There are 4 nested groupings, the coarsest first. Each group lies inside one group of the grouping before and may be the whole of it. The rows also spread widely along 16 directions, which tell nothing about the answers.
(in the rows, 128 means zero)
Known rows, each followed by its group in each grouping:
136  88 105 104 103 111 110 127 136 115 114 130 122 135  79  93 137 115 145  91 123  90 149  81 111  79 160 109 121 120 160  95 145 118 156 116 115 122  77 108 127  97 127  87  98 111  88 | kati k_486 k_458 k_238
137 133 140 102 124 121 135 111  99 156 119 136 157 135 132 116 128 152 122 160  98 112 137 144 131 192 103 131 154 148 117 111 118 107 109  99 138 136 125 121 127 157 121 156 140 152 126 | vosif k_897 k_954 k_893
126 114 118 146 137 111 127 118 153 113 113 151  77 139 154 178 124 121 114 140 115 136 110 145 137  87 146 133 142  92  86 167 143 139 138 108 136 125 176 160 161  98 111 107 135 128 116 | kati k_594 k_18 k_35
132 138 103 110 112 108 144 128 117 108 128 102 106 101 100 113 146 148 129 149 110 144 128 122 120 130  77 127 116 108 149 101 138 124  97 153 142 143  92 123 100 154 113 135 100 148 117 | mul k_147 k_227 k_691
101 147 113  95 137 152 162 126 167 136 145 110 105  72 141 135 146 176 109 148 156 162 121 111 156 123  91 116 116 150 160  93 157 112  60 107 108 113 145 110 128 156 104 134  80 167 126 | mul k_78 k_452 k_309
 97  71 132 133  95 113 109  80 141 113 122 112 123 139  95 115 113 122  79 132  94  92 114 117 112 139 145  76 147 117 126 162 110  83 137 108 116 140  92  97 154 123 144 108 114 134 123 | vosif k_207 k_984 k_114
124 141 167 129 134 162 154  99 117 112 104 143 154 134 161 141 119 128 127 141 141 165 116 126 118 163 144 169 155 108 115 164 105  89 108 130 179 144 159 110 114 133 125 162 147 114 153 | kati k_594 k_794 k_241
174 151  99 114 162 106  82 159 112 156 121 116 138  89  83 101 149 130 151 139 128 136 148 128 146 126  95 137  97 192 159  95  95 100 161 157  91 131  91 120 122 130 132 110 118 107  79 | mul k_78 k_452 k_262
110 148 156 139 129 128 144 148 112  91 141 139 110  92 135 134 145 120 108  85 124 117  98 125 105 103 119 122 104 101 171 102 146 124 109 184 164 130 128 148  98 111 140 145 114  80 149 | mul k_78 k_792 k_272
156 141 102 168 159 144 111 187 104 108 101 166 133 138 131 152 109  92 100 122 125 126 134 140 111 109 114 148 109 142  99 133 118 144 186 147 131 150 140 177 138  82 134 113 121  74 123 | mul k_460 k_556 k_66
129 123 129 123 110  95 122 159 112 117 126 129 110  92 105 109 160 122 115 102  81 105 125 136 113  99  98 116  90 136 176  77 149 141 129 160 133 108  90 149 121 116 126 105 107 100  91 | mul k_730 k_650 k_318
144 141 127 123 114 109 130  98 128 121 130 156  79  91 106 104 149 199 111 122  82 111 153 131 113  99 112 124 144 145 149  91 140  78  93 133 116 147 131 100  94 171 134 126 124 150 121 | mul k_730 k_650 k_652
132 116  90 125 121 119 130 120 115 120 124 115 113 129 101 113 133 123 136 161 125 132 130 110 112 146 102 128 126  89 116 124 122 121 133 120 144 156 115 114 101 149 122 147  88 156 120 | mul k_147 k_329 k_520
140 150 119 127 135 112 136 139 124 101 154 135 110 124  94 103 133 112 152  72 175 149 143  98 132  75 141 132  92 116 156 125 129 115 151 166 122 144  88 112  87 116 165  94 137 101 138 | mul k_78 k_108 k_566
101 116 118 130 117 120 130 167 113 101 151 112 147 135 121 139 121  63 146  85 170 154 108 100 119 116 137 123 101  86 150 137 137 167 155 155 157 111 102 155 118  77 145 118 120  90 121 | mul k_730 k_95 k_348
137 163 138 135 143 157 133 168 116 129 127 158 151 170 146 140  91 113 109 102 152 146 161 150 135 103 128 142 136 153  87 155 124 122 178 117 109 127 125 170 127  84 157 104 171 101 149 | vosif k_207 k_984 k_408
128 132 149 113 107  66 128 107 121 100 121 124 150 116  79 108 126 129 111  93 103 112  84  90 122 157 144 105 118 130 174 120 129 114  85 187 148 174  73 109 147 135 139 114 138 100 140 | mul k_147 k_329 k_887
133 144 117 150 124 116 114 131 144 138 119 116 137 169 102  88 122 108 129 135 137 169 167 135 123 133 137 134 109 139 107 166  92 109 176 133 103 166 102 115 113 126 159 105 121 133 145 | kati k_486 k_749 k_752
134 129 138 141 149 137 133 135 136 106 112 172 126 147 135 145 108 100 114  73 153 125 117 111 126  73 177 137 113 120 121 151 129 119 166 137 133 137 126 140 147  73 143  97 138  81 133 | vosif k_448 k_554 k_384
130 138  92 132 130 111  93 170 125 127 140 129 139 114 117 147 132 100 178  83 146 147 115  86 108 119 160 134 135 110 174  99 147 175 138 161 134 107 125 153 127  72 125 123 114  87  95 | kati k_486 k_221 k_593
127  93 113 145 123  90 111 111 134 120 112 137 105 114 143 182 134 122 123 156  78 115  76 125 118 163 139 122 154  83 121 139 140 163  99 130 164 132 172 144 178 123  94 143 117 129  99 | kati k_486 k_221 k_978
120 156 114 134 122 112  95 152 103 123 155 112 134 130 112 143 106 104 166  99 151 166 133 127 117 119 125 134 164 109 131 161 108 127 158 170 127 122  99 166  99  81 153 129 167  96 131 | mul k_78 k_792 k_597
153 149 120 140 164 157 173 136 127 106 112 178 129 123 152 136 131 132 113 117 158 129 113  98 126 125 140 153  96 124 132  97 147 133 111 127 157 160 166 103 122 141 121 145  93 115 154 | vosif k_897 k_518 k_189
126 179 181 129 123 108 139 145 120 145 146 177 151 147 145 107 130 121 143  71 126 148 156 141 110 137 155 157 131 144 132 126 124 130 138 133 145 133 137 137  90 127 169 132 179 104 157 | mul k_147 k_227 k_34
134 136  87 151  94 148 101 146 128 129 106 131 128 131 108 110 113 134 148 131 110 176 187 133  96 101 123 148 165 156 125 143 110 120 167 120  93 120  99 132 108 101 126 104 132 128  92 | kati k_486 k_458 k_740
157 165 124 118 174 114 120 178 130 134 103 109 157 125 119 124 145  88 142 122 162 168 114 125 160 123 119 154  63 159 152 120 109 138 154 177 127 139 103 142 148  94 128 103 114  80 105 | kati k_403 k_571 k_924
136 105 150  87 145 126 165 154  94 130 141 127 138 144 116  84 149  94 101 127 146  88 141 155 163 118  74 104  37 134 129  88 138 123 168 105 131 109  80 129 106 141 156 101 115 121 127 | vosif k_448 k_695 k_797
 99 144 159  94 102 132 176 134 139 125 132 111 144  99 131  93 152 157 101 129 120 149 131 133 137 150  90 115 101 157 177  83 153 120  65 128 129 114 103 112 110 162 127 126 106 144 135 | kati k_403 k_571 k_48
138  95 128 104  93 118 182  76 107  77 130 134 104 139  96 105 123 134 130 119 140 126 133 108 138 101 119 121 122  81 132 140 132  93 117 124 152 144  75  77 101 158 143 107 152 148 132 | vosif k_897 k_24 k_602
149  84 122 117 128 110 156  75 139  95  93 160 102 159 111 137 116 124 100 128 124  85 108  98 143 100 161 116 121  95  98 146 137 107 132 103 148 170 117  94 171 129 117  98 122 141 127 | vosif k_897 k_954 k_893
145  91  99 155 136 163 123 136 120  95 101 154 113 112 114 140 111 104 102 139 137 131 130 117 117  86 123 134 118 129 116 149 107 106 180 123 125 131 126 111 136 102 128 100 117 103  94 | mul k_147 k_329 k_887
105  94 135  77 113 119 142 111 135 147 151 115 130 127 125 123 134 148 109 147 125  85 129 120 150 157 106  85 137 121 130  94 160 123  89  71 121 107 132 122 137 152 129 129 111 166 125 | kati k_486 k_221 k_978
100 157 178 131 139 164 188 151 167 132 102 163 133 111 184 129 153 121  90 112 125 163 122 140 125 120 133 163  81 144 139 108 148 137 101 111 158 115 164 130 141 127 108 134  93 123 139 | mul k_147 k_227 k_34
145 147 165 137 173 145 133 147 143 118  91 164 105  93 147 141 154 130  83  97 114 113 109 141 141  66 134 150  78 157 147 108 130  90 133 162 140 133 154 139 155  96 119 111 107  74 116 | mul k_730 k_650 k_652
134 114 106 161 152 147 112 108 101 103 128 165 114 128 133 157 101 136  99 139 131  99 104 110  89 141 143 119 158  91 104 143 121 102 136 129 147 167 173 123 112 126 139 164 107 113 156 | vosif k_448 k_554 k_384
122 116 117 134 131 144 100 121 104 134 135 101 137 160 100 100  96 112 105 153 148 147 167 164 135 123  95 111 129 141  87 188  71  65 201 117  86 136  81 127 104 113 173 107 147 130 138 | vosif k_448 k_554 k_384
152 136 112 108 155 148 140 162 118 136 110 120 128 114 126 125 135 138  94 167 131 135 150 159 163 113  60 135  89 172 108 105 128 110 143 112 107 125 120 148 137 132 115 108 109 138 105 | mul k_730 k_95 k_348
117 105  63  97 139  99  94 140 108 134 172 109 149 156  98 164  77 113 136 135 183 107 104  86 149 161 124  71 162 106 106 136 149 156 132 106 102 134 110 162 153  93 139 119 130 140 136 | vosif k_448 k_695 k_797
148  88 118 143 130 139 123  92 123 105  93 134  93 110  95 100 146 124 112 159 105 116 137 122 111 103 120 138 116 115 120 144  91  66 160 126 135 155 106  76 117 150 124 119  98 132  97 | mul k_78 k_108 k_566
133 119 127 101 109 185 162 137 100 123 106 157 174 154 132 120  89 139 106 132 142 116 166 117 124 137 112 132 161 159 106 113 138 109 136  73 126 125 105 128 130 115 122 121 141 136 132 | vosif k_897 k_954 k_893
106 138 173 111 105 121 169 109 131 138 130 140 130  94 148 111 161 144 137 124 103 155 124 133 121 158 121 148 125 129 163 112 131 120  82 119 162 111 132 102 110 168 121 151 130 143 121 | mul k_78 k_452 k_262
146  94 142  70 149 140 130 137  87 116 125 122 129  95 119 149 143 113 135 115 143  88 111 126 162  91  96 131 116 114 145  94 135  96 140 127 155  79 108 146 128  97 117 119 142  92  74 | mul k_730 k_95 k_348
134  94 159  90 144 137 153 150 126 116 105 156 137 118 136 128 145 113  85 110 125  59 111 121 149 100 127 110  80 147 144  71 167 124 124  99 141 100 132 140 157 107 116  99 104  93 109 | kati k_594 k_18 k_35
118 136 155 125 112 103 150 132 130 118 155 140 123 119 116 101 133 146  84  95 111 118 136 144 137 119 112  91  91 164 158 107 145 118 116 132 100 123  97 116 119 150 165  89 148 123 142 | vosif k_207 k_984 k_408
 93 103 155 111 121 121 137  99 159 126 134 106 103  90 115  86 174 137  96 127 116 111 110 117 125 124 128  96  82 125 182  96 132  89  98 128 127 119 124  79 110 157 138 129  64 135 120 | kati k_403 k_571 k_924
 96  83 146 129  97 111 159 112 127 106 154 121 103 106 126 124 144  97 117 125 126 152 110 142 137 118 110 112  98  92 145 153 124 134 136 120 147  91 110 108 117 141 147 104 144 136 105 | mul k_147 k_329 k_520
163 139 133  90 159 106 160  96 139 114 107 147 114 164 116 115 141 141 125 130 150  99 123  99 154 119 146 139  98  98 105 110 148 102 109 116 156 184 134 106 126 152 126 125 103 140 158 | kati k_594 k_794 k_241
137 147 124 109 153  88 101 166 126 150 156 132 106 129 114 121 156  94 165  83 145 123 138 132 144  83 134 128  93 118 142 111 133 143 178 140 119 107 116 163 109  91 153 105 132  98 105 | mul k_78 k_452 k_309
150  99 108 108 132 147 147 131 125  72 109 162 110 106  86 126 115 132  98  86 151  77 120  69 129  52 138 108 105 129 153  88 161 100 133 134 124 144  94 111 133 101 130  81 105  94 114 | mul k_147 k_329 k_520
111 126 122 155 123 124 103 136 124 102 147 125  77  88 103 115 138 139  82 116 105 103 127 143 103  81 100  88 111 127 150 116 128  92 140 164 105 137 118 138  95 118 155 119  96 104 138 | mul k_78 k_792 k_272
 97 105 136 138 151 152 122 126 149 109 137 108 106 124 119 110 151  59 135  92 187 140 116 101 123  68 162 126  74  72 147 156  99  90 189 146 146 118 114  99  98  82 158 124  75  93 128 | mul k_78 k_792 k_272

New rows, each followed by its group in each grouping:
164 166 139 127 186 137 147 152 108 111 126 161 128 131 143 148 123 116 113 100 170 127 113 137 165  95 120 146  84 138 120 125 126 114 148 159 137 147 143 145 130 107 148 116 147  83 155 | vosif k_897 k_518 k_189
159 146  98 151 173  94  91 172 108 152 152 168 109 120 139 150 135 113 139 116 125 122 127 153 131 117 127 130 102 141 123 110 129 161 176 131 106 115 162 165 124 112 147 116 138 102 105 | vosif k_448 k_554 k_384
127 110 105 145 136 107 143 122 127  86 136 141 101 132 131 160 115 133  77 153 129 102  86 115 126 145 115  93 113  92 109 129 165 152  97 129 145 170 166 141 146 144 125 127  99 131 162 | kati k_594 k_794 k_241
 95 162 124 127 138 162 147 171 121 137 136 111 174 108 162 136 139  96 156 125 168 180 106  97  99 183 123 158 123 105 160 103 133 161 103 143 174 117 143 139 101 112 109 191  75 113 141 | mul k_78 k_792 k_597
109 106 140 144 109 141 102 110 133 139 147 153  80  76 135 134 138 149 124 125  94 143 157 170 118  81 118 125 166 151 135 151 106  84 158  99  97  70 149 120 106 123 145 110 164 130  79 | mul k_78 k_452 k_262
112 133 147 135 108 160 148 130  95 101 124 125 146  83 126 107 139 131 121 123 122 142 121 115  85 153 105 139 132 121 174 105 115  94 104 162 167 130 111 102  77 144 131 170 108 105 135 | mul k_78 k_792 k_272
 97  86 123 114 123 131 136 132 128 122 148 119 127 130 124 153 102 112  81 148 146 113 108 132 155 136  99  85 128 121 102 152 139 129 131  92 115 114 129 148 158 114 139 106 132 139 130 | mul k_147 k_329 k_520
110 123 136 127 117 128 101 142 131 152 127 120 128 142 130 105 148  95 159 110 117 143 158 141 108 109 146 142 131 111 134 133 111 122 178 115 129  95 120 138 101  92 137 129 116 114 100 | kati k_486 k_458 k_238
152 139 122 138 122 163 166 147 145  88  52 143 136  99 132 127 143 121 120 111 106 173 125 107 114  84 136 178  92 149 165 110 128 125 128 157 150 125  82 106 158 102  79  99  98  97  77 | vosif k_207 k_984 k_408
132 124 137 143 150 137 127 134 122 105 110 147 118  68 128 144 136 148  65 134 101 111  94 135 127 133 101 118 106 162 158 105 124  96 100 158 129 137 145 125 148 134 123 129 105  93 119 | mul k_460 k_556 k_66
 73  88 150 101  98 112 158 113 171 138 110  89 157 144 134 118 134 111  82 154 116 128  95 116 143 182 127  92 107 125 134 136 148 143  82  92 138 127 110 120 190 133 102 119  80 158 132 | kati k_486 k_458 k_238
134 153 103 130 143 144 120 147 148 161 142 177 129 150 142 130 110 131 152 115 164 154 179 111 115 118 160 152 159 146  95 129 130 135 160  70 105 127 169 129 107 117 143 126 134 148 128 | mul k_147 k_227 k_34
158 132 155 134 146 150 136 120 134 117  74 151 146 115 132 116 147 106 153 107 132 166 131 115 128 100 166 189 109 144 152 142  92  90 155 149 156 130 119  86 135 107 115 111 136  85  89 | kati k_486 k_458 k_238
142 172 137 123 133 118 128 139 118 145 135 149 129 130 143 144 121 139 164 108 138 188 155 149 141 113 127 173 161 140 116 154 114 118 137 135 131 115 136 150 114 113 141 120 192 124 117 | mul k_730 k_650 k_652
120 115  91 148 130 112  96 124 133 113 118 127 120  93 113 157 110 143  98 135 105 127  87 109 109 138 133 101 146 136 149 131 128 124 109 152 109 139 124 135 165 108 111 123 101 114 108 | vosif k_448 k_554 k_384
132 103 133 151 167 133 118 141 126 108 118 148  91 108 138 151 152  83 104 125 128 103  91 133 125  92 132 129  83  92 125 135 120 123 170 145 158 128 163 138 137 100 129 131  92  84 111 | mul k_78 k_452 k_309
151 173 105 148 158 120 134 161 126 116 152 153 147 131 125 143 103 124 126  92 176 166 126 105 141 126 143 128 103 161 141 130 132 144 134 156 104 153 129 124 130 121 162 101 153 100 150 | vosif k_207 k_984 k_408
108 158 157  89 112 101 140 116 141 152 138  94 155 167 116  68 152 109 171 108 152 171 160 121 135 148 145 145 106 109 141 134 113 111 134 125 140 131  83 109  81 135 153 131 122 140 146 | kati k_594 k_794 k_241
108 120 155 134 108 152 147 156 130  93 116 130 121  90 139 130 137 122  89 103 112 146 124 152 126  77 106 125  98 150 166 118 143 123 131 148 125  82 107 149 131  94 123  87 129  85 105 | kati k_594 k_794 k_241
 97 165 190 100 130 109 131 126 135 149 165 133 141 148 141 109 142 111 151  46 148 135 134 128 132 111 174 129 122 108 155 130 129 107 137 138 139 101 114 135  91  97 177 129 161  97 154 | vosif k_207 k_984 k_408
144 155 126 139 163 152 146 185 137 133 124 157 134 130 138 119 133  96 117 105 168 156 156 135 149  87 121 150  71 170 122 119 127 138 176 120 106 126 126 142 131 104 143  87 123 101 124 | mul k_78 k_108 k_566
117  66 126 150 121 117 100  89 137  96 142 137 113 123  88 130  99 126  65 121 137  88 110 110 132 112 150  64 129 143 130 166 113  77 144 125  92 151 126  88 155 123 172  82 138 108 136 | kati k_486 k_458 k_740
139 132  98 139 147 152 139 135 116  83 130 131  95 102 129 162 114 140 110 143 156 148 111 125 134  94  96 128 131 107 127 135 138 113 117 153 135 136 150 134 114 118 128 123 123 114 131 | kati k_403 k_571 k_48
126 150 133 164 158 125 126 143 132 143 138 128 142 132 150 124 138  99 128 149 150 185 122 146 129 169 126 146  92 132 123 155  96 135 147 143 136 146 166 112 113 145 150 144 119 120 148 | kati k_486 k_458 k_238
134  83  99 128 139  98 105  99 145 144 136 149 109 148 123 154 118 127 118 156 126  98 120 115 139 147 154 102 155 116  91 148 133 135 136  71 113 140 175 116 166 134 131 116 126 153 111 | kati k_486 k_458 k_740
126 127 128 155 148 134 105 167 129 147 122 135 144 134 118  82 152  77 111 128 127 121 147 131  95 139 128 131  68 143 134 111 100 129 191 126 126 141 126 115 100 121 154 134  67 104 123 | mul k_147 k_227 k_691
 88 172 136 144 116  86  86 141 147 155 185 138 118 114 140 159 108 140 140  82 127 172 125 142 119 131 155 112 179 140 139 159 128 143 118 146  97 105 156 172 121  96 163 121 185 117 141 | mul k_147 k_227 k_34
120  96 155 130 115 108 161  86 128  96 146 149 111 116 109 118 125 132  88 115 139 120 112 118 141 122 130 101 103 124 140 148 123  93 110 129 137 146 122  77 127 164 166  98 153 132 146 | mul k_730 k_650 k_318
145 163 105 123 137  67 155 133 141 131 144 151 129  92 117 108 161 156 143 107 122 147  99  87 128 167 138 123  78 147 196  58 165 172  61 158 133 158 119  92 124 181 119 128  93 142 128 | vosif k_448 k_695 k_797
126 150 125 139 117 119 122 133 119 147 104 148 134 143 150 134 132 134 133 143  74 129 128 141  93 167 132 149 166 112 111 120 132 144 117 122 155 141 147 159 131 121 103 172 113 137 126 | vosif k_897 k_24 k_602
151 125 152 121 128  90 163  91 118 120 139 154 143 137 107  79 147 113 149 100 150 143 126 105 144 151 158 140  81 130 156 128 103 111 132 136 149 155  98  49 105 179 166 113 154 128 136 | vosif k_897 k_518 k_189
127 112 155 106  94  70 159 101 144 114 106 165 125 135 119 131 132 138 114  97  83 110 109 112 133 138 157 125 140 126 138 122 154 142  87 117 151 142 105 127 174 135 116  95 157 132 117 | mul k_460 k_556 k_66
159 107  69 138 135 112 100 118  96 127 157 126 117 126  91 119 122 133 158 166 147 132 150 112 118 160 108 118 142 112 119 127 108 124 151 117 116 149 136  91  86 164 155 133 128 152 114 | kati k_486 k_221 k_593
 86 156 145 150 119 101 104 125 164 167 161 125 137 147 141 113 132 123 138 110 131 170 138 134 112 166 171 121 141 127 134 154 117 136 127 121 113 132 160 129 111 126 161 142 126 139 159 | kati k_486 k_749 k_752
130  80 126 108 128 130 142  96 129 134 110 141 102 108 138 117 173 132 136 156  96  92 120 112 109 146 132 135 123  83 140  86 141 120 109  81 171 114 162  86 115 162  98 163  71 151  89 | kati k_486 k_458 k_740
131 104 139 116 128 141 137 136 115 122  98 123 122 135 114  89 162  91 128 127 116 108 144 126 110 106 116 147  85  98 132 108 115 104 168 126 165 129  99 115 104 118 124 136  76 115 103 | mul k_730 k_650 k_652
151 148 110 130 170 123  79 142 160 147  96 144 109 148 128 140 132 116 138 114 133 126 141 124 134  74 170 150 127 132 102 140 119 110 178 125 107 138 150 158 148  68 118 106 103  99 107 | kati k_594 k_794 k_241
109 134 118 144 113 105 117 126 141 102 116 122 124 156  99 130 102 110 100 109 123 132 110 105 108 119 146 109 133  99 115 164 128 125 135 161 132 180  99 149 143  94 138 115 110 113 158 | mul k_147 k_329 k_887
111  72 124 124 116 122 150 113 116  89 139 117 101 109 103 113 143 107  88 144 129  92 100 112 124 127  99  87  86  90 144 118 138 117 125 126 151 140 110 101 121 153 137 123  82 131 127 | mul k_78 k_452 k_309
119 142 135  92 120 116  99 121 149 168 117  90 133 122  91  80 142 141 135 134 117 148 170 141 147 116 109 125 129 175 136 136  95  69 148 118  82 121  69 121 125 121 135 105 121 144 101 | mul k_78 k_452 k_262
116 139 142 135 129 155 118 136 117  86 105 109 124  56 113 142 125 144  84 114 109 145  92 129 118  95  96 125 124 146 180 126 113  71 104 204 131 124  97 135 130  93 116 125 118  72 115 | mul k_147 k_329 k_887
173  96 102 125 129  92  95 117  90 112 136 168 142 129  86 142  99 128 136 104 119  80 123  96 121 135 156 106 161 144 133 122 122 119 155 122 115 136 108 109 142 121 153  95 182 100  95 | vosif k_207 k_984 k_408
 98  86 128 105  87  65 109  77 160 131 152 120  84 139  85 105 128 144 107  96  98  85 126 120 142  91 155  63 141 116 137 138 143 105 126 103  86 121  86 115 150 120 150  78 133 152 119 | vosif k_897 k_518 k_189
134 130 123 136 115  91 125 114 113 118 104 109 144 145  95 118 112 137  84 170  93 128 114 137 125 183  91 114 129 139 107 154 109 110 109 154 136 193  97 131 154 151 128 128 125 141 151 | mul k_730 k_650 k_318
137 121 116 138 141 107  98 126 104 140 175 136 149  55 114 130 136 149 128 122 130 134 107 113 128 179 122  99 125 183 199  95 105 110 106 142 100  99 136  75 113 167 159 128 149 111  96 | vosif k_207 k_984 k_114
109 164 121 131 134 116 106 140 122 170 168 138 139 136 132  96 140 138 143 116 132 123 149 120 100 173 140 115 136 129 143  92 129 127 123 116 117 137 154 126  73 144 160 178  94 142 160 | vosif k_897 k_24 k_602
113 115 111 157 130 102 112 113 155 121 154 130  82  84 126 151 130 141  99 134 125 167 115 148 150 102 119 105 114 150 136 160 116 115 129 133  89 116 150 113 146 138 145  89 141 139 104 | mul k_730 k_95 k_348
121 127 147 101 109 158 114 113 130 145  96 127 179 136 113  93 128 119 171  98 137 147 159  89 102 136 177 162 169 139 157 126  99  81 142 114 141 116  96  92 110  98 125 140 126 108 100 | kati k_486 k_458 k_740
110 114 115 156 107 127 157 128 114  91 161 120  98  96 117 117 123 139  70 140 124 148 126 157 135 117  71  83  82 145 151 131 131 122 121 146 100 126 105 107 109 161 157  96 129 137 142 | vosif k_897 k_954 k_893
143 138  50 165 121  97  90 154  91 106 160 116 119 126  97 147  96 110 167 125 148 187 133 123 108 126 112 125 146 106 130 162 107 158 171 173 107 133  94 148 100 106 150 111 153 116 109 | vosif k_448 k_554 k_384
139 187 103 138 164  88 109 156 134 149 145 124 142 131 133 142 135 105 172 100 162 185 108 111 140 145 153 148 104 125 152 132 119 162 133 177 129 146 129 139 130 104 135 136 128 106 135 | vosif k_897 k_954 k_893
161 170 124 137 154  99 105 119 128 132 108 149  88 115 118 134 141 154 133 131  92 139 129 148 129 103 121 158 138 126 110 136 108  93 136 162 130 164 141 144 117 127 125 133 140 121 122 | mul k_147 k_329 k_520
148 124 106 160 135 129 123 125 141 130 100 149  82 142 113  99 140 126 101 166  99 129 168 154 115 100 105 138 103 134  84 147 107 105 179 104 111 168 132 116 118 148 133 114  92 153 120 | mul k_78 k_452 k_262
122 109 140 148 134 133 136 134 114 109 126 132 149 133 120 109 124  76 118 112 154 156 116 128 129 128 136 130  77 127 143 157  94 117 175 148 137 128  91 102 123 114 156 105 132  95 123 | vosif k_448 k_695 k_797
118 149 147 100  95 164 150 131 108 135 115 148 178 150 134 116 101 136 153 115 138 160 169 114 101 153 132 167 194 134 114 136 120 111 123  96 151 121 107 131  99 114 128 145 166 136 132 | mul k_147 k_227 k_691
102 143 124 144 144 184 137 161 157 136 130 169 137  95 164 148 124 129 114 104 156 147 130  98 105 118 153 139 136 153 148 104 151 139 118 101 124 110 181 131 129 102 119 144  85 114 129 | mul k_78 k_452 k_262
137 134 147  95 171 136 174 116 156 158 147 165 134 148 136  83 151 131 107 114 186 102 145 103 168 131 149 116  56 155 131  84 145 103 124  70 111 145 153  68 115 171 161 122  90 155 160 | vosif k_897 k_24 k_602
105 153  87 149 110 118 122 169 113 131 164 142 134 136 140 160  93 132 126 133 131 157 131 126 101 165 106 114 172 116 107 133 157 186 114 118 121 133 156 182 113 118 137 146 138 142 151 | mul k_147 k_329 k_887
144 127 109 114 154  66 119 112 110 146 186 113 122 120  99  99 160  98 183 118 175 151 118 110 159 155 135 118  74 101 166 120 101 126 145 148 128 127 111  71  84 165 174 130 134 136 119 | vosif k_897 k_24 k_602
131 140 158 142 153  99 158 113 161 132 118 178 109 120 153 128 156 135  86 107 108 109  96 126 140 130 162 122  73 143 145 105 148 135 100 127 140 155 168 103 160 151 129 121 102 124 145 | vosif k_897 k_954 k_893
134 153 171 115 138  91 151 150 117 144 164 153 155 117 140 127 139  98 158  83 161 172 124 140 167 140 135 147  92 160 157 138 117 149 137 140 136  99 119 124 126 132 165  97 203 100 119 | mul k_78 k_452 k_262
139 102 141  94 145 120 135 131  95 120 137 144 150 138 114 129 127  92 137 107 160  90 107  98 138 138 137 124 115  96 129 117 128 120 145 119 164 126 119 121 119 117 147 133 139 102 124 | mul k_147 k_329 k_887
114 105  89 134  86 128 132 115 142  92 104 133 102 100 126 178 108 137 136 135 104 167 108 105 105 105 131 141 189  97 129 155 143 148 102 127 146 112 118 142 161  95  81 112 137 140  80 | mul k_147 k_227 k_691
136  83 146 150 128 149 129 114  92 109 143 143 129 122 124 116 123  97 120 143 146 139 145 153 129 127 114 130 114 128 123 167  80  89 186 116 134 109 134  84  95 142 171 110 171 106 114 | kati k_486 k_458 k_238
124 107 126 138 149  90 105 111 126 140 159 126 146 105 120 132 140 119 121 142 136 116  82 102 130 205 144  96 109 124 159 119 116 134 100 141 138 147 166  84 136 165 153 149 109 124 135 | kati k_486 k_221 k_978
